The rows are grouped in 5 different ways at once. Each group adds its own fixed numbers to the row, and there is some noise. The rows also spread widely along 14 directions, which tell nothing about the answers.
In the rows, zero is written as 100.
Known rows, each followed by its group in each grouping:
[77 118 115 75 71 110 87 71 130 109 99 85 116 110 149 147 96 72 132 147 64 135 137 148 126 107 113 100 101 104 64] | Z S (0) k_792 k_969
[109 89 85 103 73 106 107 85 101 106 100 87 90 92 90 104 62 97 102 83 89 113 129 106 92 74 97 132 115 111 85] | B G (1) k_443 k_496
[92 118 89 135 90 107 90 103 114 104 126 71 130 67 124 81 101 76 101 96 111 56 96 115 117 83 107 87 98 92 105] | Z G (1) k_624 k_496
[134 99 111 132 91 77 110 114 116 89 69 70 132 96 120 94 67 85 114 91 125 47 87 111 82 95 84 95 128 78 147] | V Y (2) k_792 k_971
[101 102 95 105 105 106 93 97 111 79 104 82 130 90 112 84 116 92 85 127 105 82 112 100 86 84 94 111 113 96 109] | V S (0) k_443 k_884
[84 118 101 115 105 142 88 111 112 94 115 104 92 84 102 93 122 82 107 121 96 94 87 137 110 105 98 83 94 87 84] | B C (2) k_936 k_971
[129 128 130 100 81 108 82 88 128 113 83 83 123 121 105 135 106 62 107 84 97 103 86 85 126 103 99 94 57 116 117] | V Y (1) k_624 k_191
[125 108 105 102 134 137 47 128 116 84 82 49 148 131 80 107 108 95 116 59 102 116 75 93 122 131 134 136 80 92 160] | Z C (2) k_936 k_191
[112 108 96 99 90 92 94 92 126 84 83 87 112 94 101 94 100 90 83 90 111 100 100 87 98 94 94 118 85 109 121] | B C (0) k_443 k_884
[102 113 87 81 106 91 105 87 116 74 75 131 87 92 126 67 86 108 108 102 100 115 92 104 104 111 79 100 81 89 114] | Z C (2) k_936 k_969
[149 104 80 98 93 63 83 119 92 104 89 72 115 109 118 100 98 102 129 94 89 133 95 81 138 142 128 110 119 115 114] | B Y (2) k_792 k_971
[114 114 99 65 90 70 120 82 90 86 83 135 113 119 127 76 99 97 97 125 85 116 119 67 79 88 71 97 97 113 110] | B S (0) k_443 k_971
[119 94 83 84 107 74 119 95 92 71 72 99 69 78 92 84 62 136 93 64 107 124 91 79 81 106 89 129 108 106 119] | V C (2) k_443 k_971
[124 95 83 62 104 103 91 82 67 103 89 102 142 151 112 81 69 104 131 101 73 165 124 84 92 99 109 156 103 101 100] | V G (1) k_624 k_496
[141 91 97 115 102 145 75 104 85 136 105 89 127 116 85 107 76 77 117 77 98 112 87 105 106 86 90 132 102 91 94] | B C (1) k_624 k_884
[105 109 118 111 97 97 100 90 126 92 98 44 126 75 96 146 102 92 83 118 113 63 101 106 88 80 92 123 114 122 112] | V Y (0) k_792 k_496
[79 102 59 82 118 63 124 111 46 100 137 88 133 88 152 78 91 132 138 123 78 108 93 114 115 118 113 98 125 92 99] | B S (1) k_443 k_496
[94 120 98 91 74 90 114 95 113 62 82 122 65 109 115 88 107 94 106 155 78 106 130 120 74 102 115 83 128 104 80] | V C (2) k_792 k_496
[93 131 110 96 76 50 111 74 143 39 74 116 92 89 152 57 101 104 77 115 104 129 137 84 70 96 125 81 114 91 100] | V S (2) k_792 k_496
[63 120 109 89 87 98 135 103 83 73 64 103 73 133 60 111 78 106 123 76 88 80 69 124 77 102 115 95 69 117 132] | B C (1) k_936 k_496
[57 119 104 57 101 97 103 88 109 67 102 105 94 94 142 116 110 105 108 132 65 117 137 111 92 102 113 86 90 108 96] | B S (0) k_624 k_191
[76 123 96 101 57 106 79 77 158 81 74 88 94 89 107 86 91 69 103 73 100 115 114 119 128 101 113 106 51 106 101] | V Y (2) k_624 k_971
[93 115 120 77 142 115 110 95 87 78 122 122 86 73 110 110 109 122 85 99 106 109 78 87 81 90 73 85 81 96 100] | Z Y (0) k_443 k_971
[115 99 77 121 101 91 109 96 88 108 106 69 120 74 102 98 104 107 102 131 106 90 86 112 101 97 90 122 145 106 78] | Z S (1) k_792 k_971
[91 103 89 116 107 118 113 110 96 77 84 104 86 88 63 72 103 102 100 97 110 64 68 113 87 94 78 100 98 96 117] | V S (2) k_936 k_971
[96 108 64 89 97 74 110 101 125 64 59 93 104 79 127 60 80 109 118 91 108 78 95 113 115 123 90 107 88 90 142] | Z C (1) k_624 k_971
[93 95 94 104 102 108 114 112 64 100 107 87 102 105 94 111 77 104 121 109 87 72 100 116 67 78 105 102 130 96 100] | V Y (1) k_624 k_191
[111 104 96 103 103 98 111 88 108 90 90 97 105 87 109 94 96 106 98 108 111 111 81 112 96 103 90 111 109 85 89] | Z S (1) k_443 k_884
[137 104 107 117 121 120 79 121 106 85 103 70 112 76 86 103 109 100 83 96 113 75 95 80 82 85 92 113 133 99 114] | Z S (2) k_624 k_496
[129 106 118 138 123 109 92 120 91 95 133 79 106 66 107 104 106 101 84 81 124 81 71 91 90 93 109 81 117 82 107] | V G (2) k_443 k_884
[73 113 92 91 131 116 99 97 97 72 123 110 100 75 115 73 98 122 93 69 104 123 92 102 99 94 102 101 70 87 109] | B C (1) k_443 k_496
[115 112 96 103 103 92 99 99 101 76 79 102 125 110 104 59 110 94 100 113 107 107 87 85 85 103 98 110 109 91 110] | V S (0) k_624 k_971
[117 107 88 96 97 80 81 99 108 100 131 94 90 66 166 115 93 105 102 107 80 143 138 99 114 112 132 92 135 96 75] | B C (0) k_936 k_884
[139 126 122 98 89 83 95 73 116 118 82 92 135 113 124 117 102 78 103 106 110 130 65 83 120 111 84 113 76 111 104] | V C (2) k_936 k_969
[134 108 92 104 119 90 111 103 72 107 107 80 92 77 78 113 111 128 89 107 114 120 48 83 97 112 91 124 125 117 82] | Z C (2) k_443 k_971
[112 97 89 119 99 112 105 101 97 95 92 97 96 100 80 89 100 92 98 121 104 83 85 112 85 93 94 111 117 101 96] | V C (0) k_792 k_884
[94 127 91 105 44 75 123 90 145 88 64 101 78 93 101 101 120 65 107 148 89 57 102 121 121 106 83 75 92 131 100] | B S (2) k_936 k_496

New rows, each followed by its group in each grouping:
[82 115 88 85 98 72 123 81 114 71 79 93 107 82 126 83 87 114 102 92 110 101 85 110 105 113 89 107 74 98 125] | V C (1) k_443 k_971
[91 113 104 106 104 99 92 98 128 49 73 96 92 87 109 79 86 110 88 86 115 105 105 109 70 96 113 110 107 80 123] | Z C (2) k_936 k_969
[97 93 89 101 119 121 103 110 109 68 90 117 85 91 84 60 67 105 110 51 108 80 95 102 90 88 80 102 73 82 140] | V Y (0) k_443 k_496
[133 108 99 124 81 106 112 98 91 126 96 118 110 106 97 74 91 68 114 117 103 81 77 98 98 86 66 88 112 94 81] | V S (0) k_624 k_971
[108 105 109 74 140 107 103 93 96 74 85 95 122 99 123 108 101 125 105 119 98 126 88 97 79 114 87 121 114 81 108] | Z S (1) k_624 k_191
[101 117 76 113 81 121 78 96 109 97 108 111 97 106 106 57 108 81 117 102 85 138 111 112 124 104 126 103 102 90 64] | Z S (1) k_624 k_496
[70 99 105 66 125 138 97 79 126 70 73 92 105 100 86 117 97 104 104 108 92 100 96 123 101 99 69 129 49 105 122] | V Y (2) k_792 k_191
[102 118 100 89 101 84 114 89 92 90 101 117 96 90 120 88 86 104 94 94 98 89 99 82 85 82 84 91 88 111 116] | V C (2) k_936 k_496
[106 96 93 100 106 117 93 95 100 108 96 77 119 91 91 106 81 100 109 83 107 104 78 111 110 94 80 133 88 103 112] | B C (2) k_443 k_969
[119 113 101 81 104 75 105 92 83 91 98 82 130 97 126 104 95 109 92 122 98 95 110 72 70 82 92 118 124 117 115] | V C (2) k_624 k_496
[113 120 106 112 104 102 111 85 116 96 108 117 124 75 131 76 118 82 86 139 112 70 90 93 94 79 53 82 100 91 99] | V S (2) k_936 k_496
[99 101 103 99 121 104 109 104 91 76 112 102 112 86 127 90 99 109 96 109 102 95 104 105 78 91 97 94 110 81 113] | B G (1) k_443 k_884
[152 108 96 105 111 95 93 130 90 89 99 116 86 99 98 78 109 94 109 91 102 91 83 72 111 115 90 76 103 99 126] | V Y (2) k_443 k_971
[98 113 102 100 86 132 95 108 109 91 91 98 75 96 70 118 116 79 105 125 82 64 106 116 102 85 88 94 100 118 96] | Z S (1) k_624 k_969
[115 110 95 113 116 88 96 113 65 110 123 88 141 116 126 89 99 99 123 91 91 101 83 86 106 106 121 88 113 88 117] | V S (1) k_936 k_191
[114 103 118 70 112 104 105 92 110 80 70 80 111 103 101 129 93 108 103 103 98 107 93 96 93 107 75 124 92 107 126] | V S (2) k_443 k_971
[134 98 92 123 76 114 87 95 120 106 70 76 93 100 70 100 82 85 99 93 105 110 93 103 92 98 103 136 121 103 87] | V C (2) k_624 k_191
[126 107 75 91 81 106 85 96 92 140 107 89 90 87 104 119 73 87 122 61 79 110 103 89 149 102 93 111 77 130 94] | Z C (1) k_624 k_971
[101 113 99 78 131 136 78 84 104 87 118 122 125 103 126 80 125 95 102 128 88 141 109 102 113 101 83 109 76 89 89] | V Y (1) k_792 k_971
[81 102 101 102 121 82 133 111 87 61 98 96 83 79 102 107 116 123 98 155 105 74 78 127 65 108 100 86 136 96 96] | B Y (0) k_792 k_884
[129 118 109 120 84 99 95 97 115 103 99 105 102 104 108 96 99 79 102 95 107 100 91 93 101 96 100 85 102 92 96] | Z Y (1) k_443 k_191
[129 107 75 91 64 89 102 68 109 147 88 74 130 85 99 116 103 72 103 125 93 92 88 83 146 92 52 137 83 148 82] | V S (2) k_624 k_971
[120 102 100 92 84 90 109 96 121 71 78 115 78 89 113 91 88 92 98 127 98 83 127 101 75 85 73 96 120 96 109] | V Y (2) k_443 k_969
[88 102 88 96 101 108 107 91 100 100 102 100 110 86 109 92 93 97 109 117 96 95 95 118 106 92 76 107 94 103 95] | B Y (2) k_792 k_971
[137 102 102 118 79 111 97 98 89 138 98 108 109 118 106 105 79 71 135 108 90 115 80 116 122 104 86 101 107 94 81] | B G (2) k_936 k_969
[158 98 126 106 98 157 60 112 135 115 84 80 92 99 81 139 76 70 109 49 99 110 104 101 124 102 82 115 81 96 121] | V C (2) k_443 k_971
[141 109 124 121 101 112 81 104 121 115 109 90 110 89 141 131 83 79 110 97 98 106 109 106 101 104 101 86 125 77 97] | V C (0) k_936 k_191
[75 88 97 75 115 115 100 105 105 51 85 74 101 99 108 119 85 122 119 127 88 117 127 143 69 102 111 133 132 83 108] | B Y (1) k_443 k_969
[132 98 103 122 100 105 110 94 81 131 90 99 126 121 91 99 79 88 117 103 107 103 59 101 94 100 79 113 109 95 95] | B C (0) k_792 k_191
[79 115 97 110 110 89 99 113 87 72 101 48 121 104 89 111 115 113 108 100 107 103 74 118 93 118 148 115 115 104 116] | V Y (1) k_936 k_971
[117 129 99 86 71 78 112 100 105 112 101 107 101 100 145 120 115 72 121 157 74 74 113 107 118 107 86 64 107 121 94] | B C (1) k_624 k_496
[105 120 106 85 77 86 93 91 104 87 94 93 108 121 112 96 93 94 103 85 83 140 120 82 98 96 127 107 95 114 102] | B S (2) k_443 k_496
[114 110 115 98 96 119 98 96 104 95 89 107 91 125 71 109 94 85 107 92 91 111 93 94 95 92 101 106 81 113 103] | V Y (0) k_792 k_496
[106 118 100 85 94 92 107 86 101 87 90 112 104 116 125 93 95 99 110 113 90 124 105 103 91 106 107 96 101 93 97] | Z C (1) k_443 k_191
[112 102 108 116 91 140 85 94 135 95 100 82 90 65 99 116 89 77 87 97 103 82 123 116 97 76 79 109 104 94 93] | V G (1) k_624 k_971
[68 118 123 116 85 117 105 90 126 78 86 88 82 90 90 117 89 87 94 80 107 89 84 132 80 90 121 93 79 94 98] | V C (0) k_624 k_884
[101 97 113 92 112 114 104 79 105 89 92 135 89 98 120 84 54 107 94 65 96 131 116 92 67 77 81 105 87 78 101] | B C (0) k_792 k_191
[116 113 111 103 115 109 92 100 100 94 102 92 115 88 99 100 100 99 90 76 111 105 83 82 94 89 89 108 87 102 113] | B Y (1) k_624 k_971
[82 118 79 114 59 62 94 68 131 99 83 60 141 94 123 84 97 84 93 96 110 113 96 105 126 101 127 125 75 119 106] | B C (2) k_792 k_884
[142 110 111 92 98 127 87 97 106 115 86 113 90 119 74 113 87 82 109 60 96 116 82 81 120 98 75 105 61 112 112] | Z Y (1) k_443 k_971
[106 131 124 61 79 75 129 58 99 106 82 126 88 114 127 138 101 96 96 147 82 133 101 90 87 96 76 93 90 132 72] | Z C (0) k_792 k_971
[41 107 83 45 117 92 140 77 60 89 117 116 67 65 123 124 90 142 110 128 70 112 89 121 93 97 84 96 85 118 70] | Z S (2) k_624 k_884
[66 123 109 89 85 86 88 69 135 74 105 62 103 60 147 133 92 111 84 106 99 137 130 126 94 95 134 118 113 104 79] | Z C (2) k_936 k_969
[94 105 96 97 114 124 90 80 105 102 104 97 113 94 101 93 88 103 100 74 95 125 95 96 111 90 94 121 72 99 96] | Z S (1) k_792 k_191
[95 111 85 107 73 112 109 76 115 132 98 79 106 88 100 117 98 81 130 106 95 118 64 143 158 123 84 114 71 105 63] | V S (1) k_443 k_971
[113 108 119 93 106 102 111 106 85 95 100 96 90 102 99 125 84 100 111 95 89 83 93 94 92 94 94 87 95 114 118] | V G (2) k_792 k_496
[83 104 84 79 85 132 115 68 104 110 85 109 102 112 62 108 92 80 105 114 85 79 96 112 108 68 48 133 51 134 102] | V Y (1) k_936 k_496
[114 124 84 70 86 61 111 86 89 84 73 104 105 125 106 82 123 103 112 128 82 140 87 75 116 129 111 111 92 128 97] | V S (1) k_624 k_971
[91 126 99 104 105 110 92 99 92 95 121 109 109 100 115 82 129 88 103 125 96 112 75 105 115 107 117 81 83 96 80] | Z G (2) k_624 k_884
[110 102 103 109 82 121 83 94 117 107 76 73 111 112 72 113 83 81 108 70 104 113 79 109 112 98 105 129 75 108 104] | B Y (2) k_624 k_884
[111 95 83 112 110 114 95 92 101 111 105 110 146 92 141 64 67 86 109 90 103 80 115 102 93 74 65 110 101 70 125] | B C (1) k_936 k_191
[108 105 85 116 103 111 93 117 52 143 108 58 157 136 85 111 69 84 148 59 95 77 56 116 125 103 115 120 89 106 135] | Z C (1) k_936 k_971
[107 105 91 112 92 109 74 107 113 114 118 52 122 72 123 116 85 94 117 64 98 111 103 116 141 111 120 109 105 94 99] | Z S (2) k_443 k_971
[101 101 92 125 116 120 109 133 61 83 80 85 90 119 18 78 113 110 118 94 110 83 22 111 86 112 109 118 108 104 108] | B S (2) k_624 k_969
[125 98 90 90 71 86 112 62 125 101 68 95 100 85 119 103 59 99 91 101 107 121 122 101 86 82 68 138 118 104 89] | Z C (1) k_443 k_971
[119 95 108 91 93 138 114 103 88 103 79 121 104 135 75 110 81 75 116 133 82 60 117 110 60 60 50 111 114 104 115] | B Y (1) k_936 k_496
[68 107 89 93 97 90 113 83 89 113 113 78 121 78 132 114 70 104 123 75 87 89 94 117 119 94 99 101 77 101 105] | V S (1) k_624 k_191
[122 96 116 88 92 102 112 94 78 108 90 99 99 125 92 126 60 97 117 90 89 116 102 99 70 82 90 114 116 103 98] | V Y (0) k_443 k_971
[147 97 85 97 87 132 71 116 121 99 71 105 107 134 97 87 86 69 129 96 82 98 126 103 116 109 94 111 101 89 128] | Z C (1) k_443 k_191
[84 109 100 65 129 116 106 87 124 56 94 124 80 65 127 92 102 120 94 120 87 103 120 106 95 96 65 95 84 95 108] | Z S (2) k_792 k_496
[116 116 133 111 99 135 83 88 98 111 126 105 123 107 112 112 94 73 90 89 104 118 113 94 75 59 95 97 98 90 84] | V Y (1) k_443 k_971
[64 104 66 93 59 69 128 80 84 81 90 114 67 100 113 77 65 108 106 116 74 109 138 115 61 79 123 105 130 111 77] | V C (2) k_936 k_191
[133 97 88 97 118 125 91 90 98 114 78 95 144 106 101 75 84 92 113 104 113 110 66 101 108 103 55 143 90 84 111] | V C (2) k_624 k_971
[91 93 69 82 74 113 101 76 90 115 81 88 128 122 88 86 68 91 117 103 87 123 110 115 102 84 83 154 90 115 94] | B C (2) k_443 k_971
[106 135 138 97 112 116 92 78 99 102 124 101 95 83 94 130 132 99 66 93 104 143 73 73 95 88 101 96 79 121 70] | V S (2) k_936 k_971
[106 107 92 117 81 103 82 113 132 61 88 97 79 90 103 85 103 86 101 108 96 97 135 115 92 95 121 97 127 91 107] | B Y (1) k_936 k_969
[75 102 76 88 101 48 140 91 42 103 115 90 76 79 127 104 57 145 138 86 87 140 61 120 105 127 127 104 115 102 73] | V G (2) k_624 k_969
[122 116 120 101 91 108 102 89 89 130 103 94 158 133 108 113 101 62 107 116 101 68 81 83 94 71 66 95 74 112 124] | V Y (2) k_443 k_191
[116 108 110 112 76 76 102 83 144 88 65 59 116 87 106 117 78 89 93 74 122 94 87 97 106 104 96 119 87 103 126] | V Y (2) k_443 k_191
[147 116 121 101 121 114 87 76 101 136 111 125 125 96 122 98 87 90 94 60 107 138 66 58 122 92 60 100 62 92 97] | Z S (2) k_936 k_191
[108 123 98 110 83 75 116 88 106 100 97 58 105 74 99 129 119 102 86 129 114 93 74 107 101 105 104 110 123 123 85] | Z C (1) k_443 k_971
[117 102 96 111 89 115 90 91 134 91 93 86 86 72 105 105 92 91 90 101 103 99 112 110 102 95 90 111 108 98 93] | V C (2) k_443 k_191
[125 112 120 120 126 135 100 101 106 111 119 81 115 73 100 131 117 90 93 123 112 67 70 111 101 89 67 97 106 99 99] | V C (1) k_792 k_496
[101 107 111 90 126 90 102 92 109 71 81 66 121 83 111 111 101 125 95 100 111 116 69 97 90 120 100 125 102 92 115] | V S (2) k_624 k_191
[122 108 97 110 95 81 117 98 115 93 64 85 143 102 104 79 108 85 109 132 123 64 55 106 108 110 54 109 96 95 131] | B S (2) k_443 k_969
[79 112 82 89 101 111 116 72 85 96 116 114 108 85 96 73 92 107 78 104 103 93 105 91 75 53 72 119 84 114 92] | Z C (1) k_443 k_496
[89 110 79 80 79 111 85 114 124 66 90 89 71 97 99 100 111 88 117 102 66 96 143 117 127 115 123 91 91 116 116] | V S (1) k_443 k_971
[115 119 123 110 117 94 120 91 103 82 93 116 92 85 109 103 117 106 79 125 118 100 64 98 77 100 82 85 102 93 94] | B C (1) k_792 k_884
[143 86 97 127 103 98 86 126 111 89 88 59 89 84 98 116 73 107 117 86 104 97 101 111 99 118 119 113 151 86 110] | V Y (2) k_792 k_191
[86 110 81 77 127 81 141 67 63 89 103 112 107 85 100 91 122 139 83 162 99 122 66 91 70 95 69 128 122 114 67] | Z S (1) k_936 k_191
[82 114 100 97 124 91 117 83 83 89 102 99 126 98 97 78 91 120 99 79 116 120 49 95 91 96 91 119 71 98 108] | B Y (2) k_936 k_496
[95 99 100 104 124 115 105 105 76 84 101 87 116 93 84 88 82 114 100 84 114 88 72 105 73 82 90 120 100 89 123] | V C (2) k_443 k_969
[144 110 132 115 127 85 109 116 85 79 100 122 115 114 138 76 84 102 106 91 113 97 85 75 62 103 98 64 122 59 129] | V G (0) k_443 k_191
[94 102 82 70 82 119 103 93 93 126 104 90 96 111 110 142 75 82 143 112 57 92 121 128 139 102 88 107 81 127 102] | Z G (1) k_936 k_496
[144 110 130 72 125 106 111 98 86 85 93 137 74 100 106 109 101 118 95 105 94 136 86 68 77 104 66 90 105 97 94] | V S (2) k_443 k_971
[139 90 95 87 110 162 81 114 121 114 87 112 76 102 88 123 87 78 145 109 76 102 95 134 140 122 58 109 85 91 100] | V Y (2) k_936 k_496
[100 111 116 104 72 77 134 68 109 96 77 108 92 105 112 108 66 95 104 102 100 116 99 113 80 86 93 103 102 102 85] | B G (1) k_792 k_496
[113 95 100 116 107 104 99 106 101 72 91 87 79 74 89 90 77 117 85 81 113 103 105 99 65 87 105 117 133 92 104] | V C (2) k_792 k_971
[99 118 109 99 91 97 105 96 97 85 101 107 96 108 103 93 99 94 96 103 91 108 105 94 84 89 110 93 100 108 101] | B G (2) k_936 k_496
[113 120 126 109 164 97 137 107 56 79 118 128 120 87 108 77 122 132 87 124 138 84 18 88 56 95 57 73 106 69 108] | Z Y (1) k_443 k_971
[102 107 88 90 87 59 124 94 79 74 83 97 121 121 122 75 78 111 115 131 99 102 108 104 60 92 109 107 141 91 105] | Z Y (2) k_443 k_496
[79 114 112 128 101 102 100 87 112 91 96 59 117 90 90 111 93 104 96 83 120 109 59 125 95 103 128 113 95 92 92] | Z Y (2) k_792 k_191
